Each cloud of rows lies close to a flat space through zero, with a little noise off it, and is much wider in some directions of that space than in others. After each cloud: how many dimensions does that space have?
(in the rows, 128 means zero)

[[136 121 121 134 161 128 146 124 130 164 143 126  97 127 101 130 127 139
  105 109 126 145]
 [128 131 136 129 126 130 144 100 108 138 107 122 134 123 143 124 121 123
  115 131 139 114]
 [112 128 129 157 116 126 135 123 111 115  97 116 136 129 162 112 115 105
  113 137 148 120]
 [155 130 135 131 125 108 121 119 136 138 150 127 133 109  96 147 127 163
  148 133 123  90]
 [136 125 121 121 131 123 109 113 136 132 171 122 143 118 103 118 141 172
  163  99 125 104]
 [110 137 141 143 116 141 139 120 113 146 124 108 133 132 139 132 130 147
  116 155 135 112]
 [119 118 130 143 149 134 170 121 118 164 123 129 103 132 130 143 120 111
   75 149 122 150]
 [127 135 143 120 124 128 140 123 129 149 130 139 126 131 121 150 125 129
  123 153 118 123]
 [123 125 123 127 139 154 147 136 115 142 124 108 112 135 138 135 139 132
  100 143 123 148]
 [150 150 149  85 147 145 132 125 128 169 128 138 102 130  88 161 133 163
  128 121 119 133]
 [136 131 144 131  88 122 141 117 116 110 102 123 155 123 160 156 123 109
  122 199 119  94]
 [129 112 118 144 138 129 161 106 115 147 130 117 121 121 137 130 126 119
   94 141 123 124]
 [126 140 139 112 123 150 144 141 125 146 120 121 115 138 131 159 138 131
  108 168 114 142]
 [133 130 132 141 134 130 136 124 112 130 102 116 117 124 136 123 121 124
  110 121 144 124]
 [146 140 134  92 136 121 111 115 133 126 129 150 130 122 108 126 125 140
  158  92 130 123]
 [150 135 128 112 114 111 104 120 125  87  99 136 146 117 140 117 121 113
  158 106 140 110]
 [134 125 129 118 115 117 119  83 117 120 134 129 164 115 136 107 128 140
  159 104 137  92]
 [147 138 144 128 139 120 140  88 105 153 107 122 123 110 116 126 115 150
  125 105 153  91]
 [ 92 123 130 150 101 139 138 135 119 113 113 120 148 143 173 124 126  96
  113 176 125 134]
 [127 153 129  76 140 153  87 172 145 107 116 146 105 150 111 125 140 134
  155  83 131 176]
 [144 129 128 109 129 145 138 129 120 131 119 117 121 126 134 150 140 132
  114 150 114 133]
 [156 116 115 154 127  76  96 126 147  91 137 144 141 102 107 103 110 124
  167  83 145  95]
 [117 142 146 125 127 138 142 146 129 148 109 136 110 143 128 150 121 116
  106 158 125 146]
 [121 140 138 143 127 139 127 145 121 132 113 110 116 131 130 129 130 140
  119 135 141 125]]

8

[[153 160 157 128 144 107 119 123 112 108 114  98 136 113 106 131 156 112
  121 115 128 116]
 [120 103 111 135 128 174 136 147 125 128 157 158 142 129 145 142 127 161
  118 145 140 150]
 [159 142 156 137 141 149 126 144  99  89 149 122 149 110 117 162 173 129
  104 131 155 130]
 [135 176 169 149 140 147 134 123 129  92 134 113 138 120 105 125 153 134
  129 130 133 130]
 [143 133 128 144 108 187 176 161 127  69 174 135 149 157 140 139 150 124
  126 119 192 140]
 [150 148 177 105 165 122 120 117 112 125 109 108 138  83 105 181 150 137
  103  91  82 107]
 [151 143 159 128 142 118  89 141  93 108 129 102 144  88 110 116 184 119
  110 153 142 145]
 [162 106 154  80 132 118 110 139  84 112 112  99 136  90 121 179 173 111
   93 107 126 120]
 [114  79  94 128  66 188 168 166 132  94 172 151 128 175 166 123 125 118
  137 149 202 157]
 [119 114 119 122 118 131 124 145 133 135 130 129 130 134 137 105 128 125
  126 125 136 138]
 [146 163 125 170 151 136 143 135 133 108 158 139 149 141 127 123 133 135
  130 127 154 128]
 [142 153 146 123 142  93 106 102 111 128 102 106 121 107 104 137 137 117
  128 133 106 116]
 [135 170 125 149 147 112 136 107 136 128 122 120 131 135 117 114 115 130
  144 121 119 116]
 [138 167 129 185 150 143 121 127 118 108 141 150 144 151 104 108 140 160
  128 145 151 129]
 [140 141 170 112 160 107  87 112 104 138  91 111 131  84  94 153 156 145
  103 117  80 116]
 [109  96 106 131 104 169 128 136 120 126 141 153 127 136 143 125 125 156
  129 166 146 158]
 [149 126 138 108 128 146 128 139 100 106 129 111 141 109 128 152 161 128
  112 125 141 136]
 [129 145 121 169 117 156 138 133 123  98 155 141 133 150 127 112 136 137
  140 166 172 146]
 [129 155 115 185 129 147 145 147 146 105 180 148 143 152 138  94 127 128
  143 157 178 145]
 [146 165 172 173 169 143 113 138 118 105 148 144 154 116  97 140 163 153
  106 127 133 121]
 [139 149 156 143 139 135 119 136 120 107 136 121 139 118 113 125 153 132
  121 131 138 128]
 [123 128 183  54 140  88  95 116 128 152  95  63 120  28 129 143 154  94
  117 122  58 135]
 [167 131 144 122 130 139 123 156  90  86 150 106 151 104 129 147 184 108
  105 133 171 139]
 [116 131 140  95 116  90  94 120 127 143 108  78 117  75 135  87 143  91
  142 163 110 152]]

9

[[135 119  99  98 164 134 119 150 155 141 129 136 113 111 120 110 120 148
  158 133 135 187]
 [158 165 126 119 114  94 118 122 141 125 113 133 136 124 139 104 128 115
  114 122 142 130]
 [130 153 150 154  89 113 135 102 100 114 118 124 142 142 142 138 135 105
   93 121 129  76]
 [128 148 161 165  85 116 139 102  95 111 121 118 148 145 141 146 135 104
   88 119 124  59]
 [138 133 108 110 135 119 125 139 147 128 122 130 119 127 118 122 127 140
  138 124 122 164]
 [126 126 130 136 110 124 135 128 128 117 124 117 131 140 118 139 132 133
  120 121 104 124]
 [190 170 129 108 123  72  95 138 184 131 119 132 145 109 147  81 129 134
  132 132 139 151]
 [140 119 110 110 149 127 119 148 158 136 131 132 121 119 121 113 124 147
  149 134 125 169]
 [103  96 123 139 130 152 143 137 123 123 137 112 119 141 106 158 134 147
  141 128  96 134]
 [110 145 139 150  92 128 152 100  83 115 114 126 128 152 125 151 132 104
   91 108 123  87]
 [107 132 128 130 131 148 137 112  93 132 128 141 121 125 133 131 124 108
  116 124 152 111]
 [157 155 155 148  91  90 120 118 139 115 121 117 150 135 141 125 136 122
  106 126 115  96]
 [109 128 136 139 126 144 137 116  98 129 127 133 127 128 133 137 126 112
  116 128 142 102]
 [145 124 113 107 150 118 114 148 163 136 131 132 123 115 125 107 125 148
  152 136 128 169]
 [110 134 135 138 116 140 138 111  96 125 125 132 125 135 129 141 127 112
  113 120 133 100]
 [158 147 118 108 132 102 112 139 161 133 123 132 129 117 129 102 127 136
  137 131 136 158]
 [152 161 141 139  94  91 127 116 134 116 113 121 142 139 132 125 132 120
  105 120 119 111]
 [145 120 140 130 138 118 111 142 156 134 140 124 139 117 134 114 129 141
  144 140 128 131]
 [109 114 121 134 119 141 144 128 117 118 122 119 119 146 108 154 132 135
  125 120 101 132]
 [100 145 141 151 100 141 153  92  66 121 118 134 129 145 137 150 128  91
   85 116 142  71]
 [106 154 151 155  95 140 147  85  59 121 118 137 132 140 145 145 126  82
   82 116 155  57]
 [136 121 139 138 122 121 122 133 144 126 136 118 137 127 130 129 131 136
  136 132 119 123]
 [140 136 142 141 104 105 127 126 137 115 122 115 140 137 129 135 133 130
  120 125 108 112]
 [149 132 121 120 128 108 118 143 161 125 126 121 132 127 123 120 131 147
  139 130 110 152]]

4

[[159 146 151 150 194 151  86 130  65 165  66 128 144 113 113 112 175 127
  150 113  81  77]
 [ 59 111 114 185 214  99 205 125 123 103  38 133 235  54  17 133 155  74
  160 120 222 136]
 [120 109 134 126 101 131 125 126 129 131 140 155 119 143 139 122 103 127
  122 127 146 174]
 [101 109 132 100  97 119 183 152 170 133 162 122 108 123 108 114 126 120
  122 173 184 135]
 [118 137  96  98  89 122 139 120 173 101 182  93 110 128 157 166 106 148
  113 133 138 115]
 [ 97 128 102 128 149 121 147 112 146 103 129  98 161 102  92 149 154 113
  155 136 153 125]
 [217 146 178 105  91 167  46 151  81 189 149 158  41 192 209  84 127 168
  106 127  24 106]
 [ 92  92 132 139 137 126 149 123 126 120 112 145 149 116  75 101 142  89
  160 148 184 182]
 [102 127 122 165 161  97 180 129 132 107  88 136 177 103  83 128 125 101
  129 121 156 133]
 [ 97 111 129  82  59 118 178 147 192 128 204 145  92 152 144 117 111 136
  108 172 159 172]
 [118 116 141 137 142 130 135 128 116 137 112 156 144 133 106 104 147 110
  144 137 127 155]
 [179 155 131 105 105 121 123 152 139 130 164  66  72 140 151 119 144 149
  114 162  75  37]
 [201 142 165 105  59 140  90 157 119 162 171 150  41 192 213  97  84 170
   77 129  57 113]
 [162 143 140 146 153 133 106 135  97 139  98 122 125 128 130 117 139 130
  128 117  93  92]
 [ 72 106 119 127 126  95 228 147 186  99 143 109 157 103  45 102 158  82
  150 189 195 138]
 [176 157 119  67  77 135 116 157 169 134 211  39  36 146 170 130 150 164
  119 186  84  22]
 [102 128  99  71  45 106 183 140 220  97 232  91  84 147 155 150 110 143
  107 178 150 126]
 [156 123 131 106  69 127 118 144 147 129 174 113  67 152 175 127  83 152
   98 140 130 120]
 [140 135 132 141 172 130 118 128 104 132  98  99 140 107  95 116 170 115
  157 137 114  82]
 [172 115 161  87  87 179  47 134  96 184 160 151  50 172 187 101 130 158
  130 141  94 143]
 [145 119 141 101 112 148 109 141 125 150 154 105  82 138 131 105 151 130
  145 164 126 106]
 [167 136 118  81  68 139 100 142 155 128 198  61  41 147 172 135 120 158
  121 166 113  71]
 [ 62 120 113 154 176 100 202 121 149 101  88 146 211  86  59 142 147  92
  143 123 187 154]
 [ 97 126 119 116 145 122 166 136 155 122 136 104 144 106  85 125 170 110
  152 164 154 112]]

7

[[100  95 116 155 113 137 135 172 131 130 114 112 116 103  98 201 137 145
  112 133  96 118]
 [131 112 110 123 106 143 153 118 157  96 155 125 118 153 137 140 154 135
  157 159 123 147]
 [125 132 136 117 156 143 140 169 127 118 170 113  86 141 142 160 121 147
  148 164 133 116]
 [ 94 146 110 154 145  99 141 143  95 172 139 125 122  98  92 117 113 120
   91  99 149 169]
 [ 85 172 121  74 124  85 140 152 173  76  91  80 119 107 162 120 140 136
  101 146  83 153]
 [127 130 101 140 106  81 137 116 121 111 117 100 144 139 127  89 110 137
   90 149 119 125]
 [ 96 120 124 128 129 134 139 131 102 133 192 135  88 160 166 140 113 110
  154 155 124 139]
 [122 124 157 119 116  78 112 109 182 119 104 105 106 139 142 144 125 153
   96 111 125 140]
 [154 143 118 121 150 137 138 142 127 117 178 115 107 172 153 152 147 156
  157 142 121 133]
 [118 132 158 155 134 145 153 114 112 165 140 137  97  97 128 116 128 109
  117 104 160  78]
 [ 80 126  92 115 137 118 127 169 105 146 169 130 135  94 124 120 127 113
  147 126 161  98]
 [136 108 136 125 140  97  66 131 136 119 148 135 121 137 121 122 103 115
   87 104 133 127]
 [138 137 111 144 123 114 140 172 162 137 111 110 145 160 118 142 127 115
  127 101 121 119]
 [110 129 120  98 130 100 139 157 107 106  84 151 132 126 101 104 121 147
  120 109 166 131]
 [105 112 130 104 128  75 181 132 174 145 118 108 128  80 165 111 120 132
  111 137 102 158]
 [127 140 128  86 101 167 143 129 112 133 120 117 102 122 135  96 157 176
  123  98 146 147]
 [104  99 101  94 128  85 140 138  87 148 117 142 113 130 133 116 119 119
  108 103 142 151]
 [116 108 132  96 108 142 127  89 119 119 126 160  81 124 125 136 143 100
  120  79 156 159]
 [ 60 128 146 199 115 101 148 106 137 181 116 125 157 115 116 112 130  91
  125 170 115 158]
 [135  79 147 137 134 139 139 107 120 152 131 122  88 149 123 119 178 104
   98 145 136 104]
 [123 148 147 129  91 141 151  90 171 145 100 114 149  73 138 118  78 119
  163 157 151 124]
 [130 113 101  91 125  91 149 109 132 153  90 115 132 131 122 134 157 133
  144 131 171 129]
 [138 129 135 145 106 167 101 130 161  99 125 125 146 123  95 119 101 109
  123 147 123 146]
 [105 127 141 157 153  90 144  91 114 145 128 147 143  86 125 123 114 115
  119 154 122 155]]

18

[[ 97 165 109 118 171 107 165 164 109 143 103  57 162  63  88 144 138 136
  124 131 136 112]
 [112 114  91 160 100 112  94 108 152 113 133 115 136  62 157 105  67 184
   86 148 107 114]
 [108 111 137 108 191 107  75 114 130 132 132 121 109 145 147 140 148 112
  140 106  99 131]
 [119 131 150  85 120  68 146 157 111 107 151  90 167 106 139 138 128 111
  110 127 143 169]
 [150 158 139 123 110 120 140 124 147 150 137 110 188  92 122 135  84 142
  137  95 162 116]
 [140 147 162 135  93 138 159 172 158 188 110 114 157 107 136 128 115 166
  136 167 121 122]
 [143 112 154 115 146 184  96 161 136 186 127  82 132 163 136 144 143 125
  125 101  98 132]
 [137 119 113 133 103 136 107 166  94 109  85 157  88 153 145 175 165  79
  110  98 125  93]
 [127 141 156 109 118 111 126 123 110 121  88 117 158 129 146 148 146 152
  121 156 155 101]
 [118 138 107 127 129 118 152 168  97 107 121 103 159  86 186 142 134 104
   93 111 133 158]
 [152  81 152 117 135 151 133 111 138 103 117 177 125 133 117 100 133 135
  157 121 145 117]
 [131 115 149 166 116  92 154 142 107 100 117 139 154 137 141 123 101 109
   81 139  95 114]
 [120 111 141 128 153 113 129 158 115 136 163 143 182 112 144 126  93  97
  131 105 132 163]
 [114 131 100 102 150 119  87 168 132 137 177 128 123 142 154 139 107  85
  123 141  64 143]
 [153 149 112  98 116 133  91 102 163 105 142 130 141  61 156 133  95 133
  103 122 115 111]
 [130 163 172 176 129 133 146 123 100 169 172 101 120  91 125  89  91  94
  130  74  90 149]
 [142 141 111  98 139 104 115 122 129 139 121 106 134 120  97 175 116 125
  136 145 156 148]
 [122 118 100 102 103 103 105 118 146 103 151 156 140 121 129 118  65 117
  162 132 123 138]
 [134 136 109 147  98 136  97 127  78 124 182 125 110 128 141 144 126 196
   78 161  88 137]
 [160 119  83 130 104 130 151  98 138  97 167 132 113  99 146 100 101 190
  155  89 129 148]
 [146 122 132 137 141 132 114 114 117 142 129 104 110 133 140 107 116  95
  138 125 161 136]
 [117 131 136 105 105 137 147 104 130 111 122  92 153 140 101  96 112 137
  140 148 148 134]
 [165 111 124 127 151 158 115 123 148 133 126 171 105 153 140 122 101  86
  150 152  92 132]
 [147  96 121 102 114 114  88 152 156  98 151 135 105 149 149 118 142 115
   97 139 105  93]]

19

[[161 154  88  70 152 196 134 143 178 120 146 117  91 105 139 120 119  86
   91 154 103 134]
 [210 156  94 110 118 157 100 131 134 146 115 117 100 148 145 125  74 121
  131 122 137  93]
 [148 164 147 138 186 158 133 193 132 135 102 135 137  55 160 146 146 201
  151 125 158 172]
 [188  98 129 107 164 136 168  53 128  81  66 134 113 151  53 117 113  82
  135 174  86 102]
 [199 116 109  72 130 167 138  71 120 104 118 117 111 149  85 132  93  73
  137 125 100 112]
 [ 78 107 130 165 148  98 138 125 142 132 124 129 131 152  97 145 130 115
   88 151 134 135]
 [152 118 129 126 143  90 187  83 130  85  45 146 112 147  41 139 101 106
   88 204  79 113]
 [163 119 169 114 119 117 111 102 109 130 150 145 134  89 124 116 163 159
  189 101 135 120]
 [111 138 131 171 113 114  76 180  89 156 157 122 125 148 180 126 121 196
  150  54 154 145]
 [138 113 160 121 105 105 137 104 108 123 110 160 134  67  99 127 162 161
  155 149 121 138]
 [167 131 131 114 152 122 152 106  98  95 101 111 123 176  85 157  84 114
  129 109 110 134]
 [105 124  78 152 113 179  73 169 133 160 141 115 133 123 194 107 126 141
  140  90 141 139]
 [157 138  66  73 116 184 126 109 122  97 133  86 118 181 121 129  81  65
  126  81  69 130]
 [ 94 127 122 132 138 141  96 127 184 170 191 125 134  89 138 147 161  97
  114 123 155 134]
 [120 147 142 132 146 107 127 136 151 143 149 132 121  96 107 165 137 139
  109 133 138 151]
 [107 125 114 144 121 132 133 134 141 142 109 130 142 116 130 146 123 116
  108 152 144 134]
 [130 147 109  99 118 142 101 130 120 127 178 101 123 146 130 152 115 113
  139  53 108 149]
 [111 120 152 165 153  74 148 105 160 133  97 148 133 116  74 145 142 128
  106 185 130 113]
 [ 66 108  91 133 118 113 155 134 107  86 120 111 104 222 107 113  99  95
   59 131  66 139]
 [ 39  98 147 200  99  76 120 154 112 154 129 144 152 145 156 110 156 159
  114 143 163 123]
 [152 125 124  99 117 136 151 102 139 127 117 135 125 105  97 150 117  95
  107 163 127 129]
 [108 117  85 125 103 183  81 131 167 164 168 119 136  99 178 103 150  94
  136 119 141 119]
 [157 109 129 123 159 165 122 101 145 136 126 129 137 102 120 130 136 104
  150 138 146 123]
 [ 83 118 131 161  97  77 117 107 129 133 131 127 153 148 113 132 139 124
  133 115 118 115]]

11

[[160 141 156 167  98 134 173 120 150 181 124  59 110  72 164 114 130 110
  101 108 174  90]
 [144 119 145 118  92 121 136 139 116 121 122 101 139 131 144 122 115 122
  123 130 115 105]
 [143 142 126 161 133 135 142 123 141 153 123 112 118 100 141 124 142 125
  120 109 161 124]
 [105 103 119  71 125 114  95 143  99  78 129 164 160 183 103 134 108 138
  146 153  72 141]
 [104 123 108  98 146 127  82 139 100  68 122 187 156 176  97 147 131 150
  152 137  86 160]
 [ 97 114 109  96 152 120  97 131 111 100 136 177 136 163 102 133 121 137
  143 146  94 152]
 [151 136 158 152  95 126 177 120 147 180 129  58 106  80 158 113 118 102
  103 117 159  89]
 [140 133 133 134 117 130 133 130 130 128 119 117 133 121 137 130 129 129
  128 123 136 118]
 [163 155 129 179 122 145 132 129 145 138 108 106 133  97 146 139 154 138
  118  96 172 126]
 [109 126 122 131 152 127 146 111 150 164 144 132  91 112 116 112 125 115
  122 137 140 137]
 [116 141  87 138 174 139  74 134 122  82 121 198 145 157  98 157 163 159
  150 116 127 180]
 [179 141 162 162  72 137 178 126 138 164 111  48 130  77 179 121 128 116
  106 103 172  79]
 [126 120 135 103 110 122 127 136 113 113 128 123 144 146 126 128 120 130
  130 136 108 119]
 [104 116 111  98 143 123  94 135 111  88 128 166 147 164 108 139 127 142
  146 141  92 151]
 [142 138 144 154 114 126 173 112 156 184 135  73  99  81 151 113 121 108
  106 122 165  95]
 [151 146 133 168 123 140 146 122 142 159 120 102 115  89 147 129 145 122
  111 110 174 119]
 [111  96 152  76 102 105 154 126 117 139 142  99 116 138 131 105  83 105
  121 152  91  98]
 [125 102 156  92  90 116 149 129 117 126 126  92 139 136 136 114  98 114
  124 148  98  93]
 [131 114 152 114 101 118 160 122 130 154 133  88 122 113 146 107 104 111
  120 138 127  95]
 [118 101 151  84 103 108 154 128 119 137 138  97 123 138 135 110  92 111
  122 156  99  97]
 [146 122 143 115  92 125 118 144 109  99 115 114 161 145 134 136 121 135
  135 129 108 113]
 [128 117 132 107 115 123 118 133 114 107 122 131 147 152 126 130 119 133
  131 136 108 126]
 [122 140 105 136 154 133  86 136 114  88 119 178 150 152 114 149 154 152
  146 120 122 167]
 [103 122 125 118 145 122 132 120 136 143 143 141 105 127 112 119 120 120
  129 139 124 139]]

3
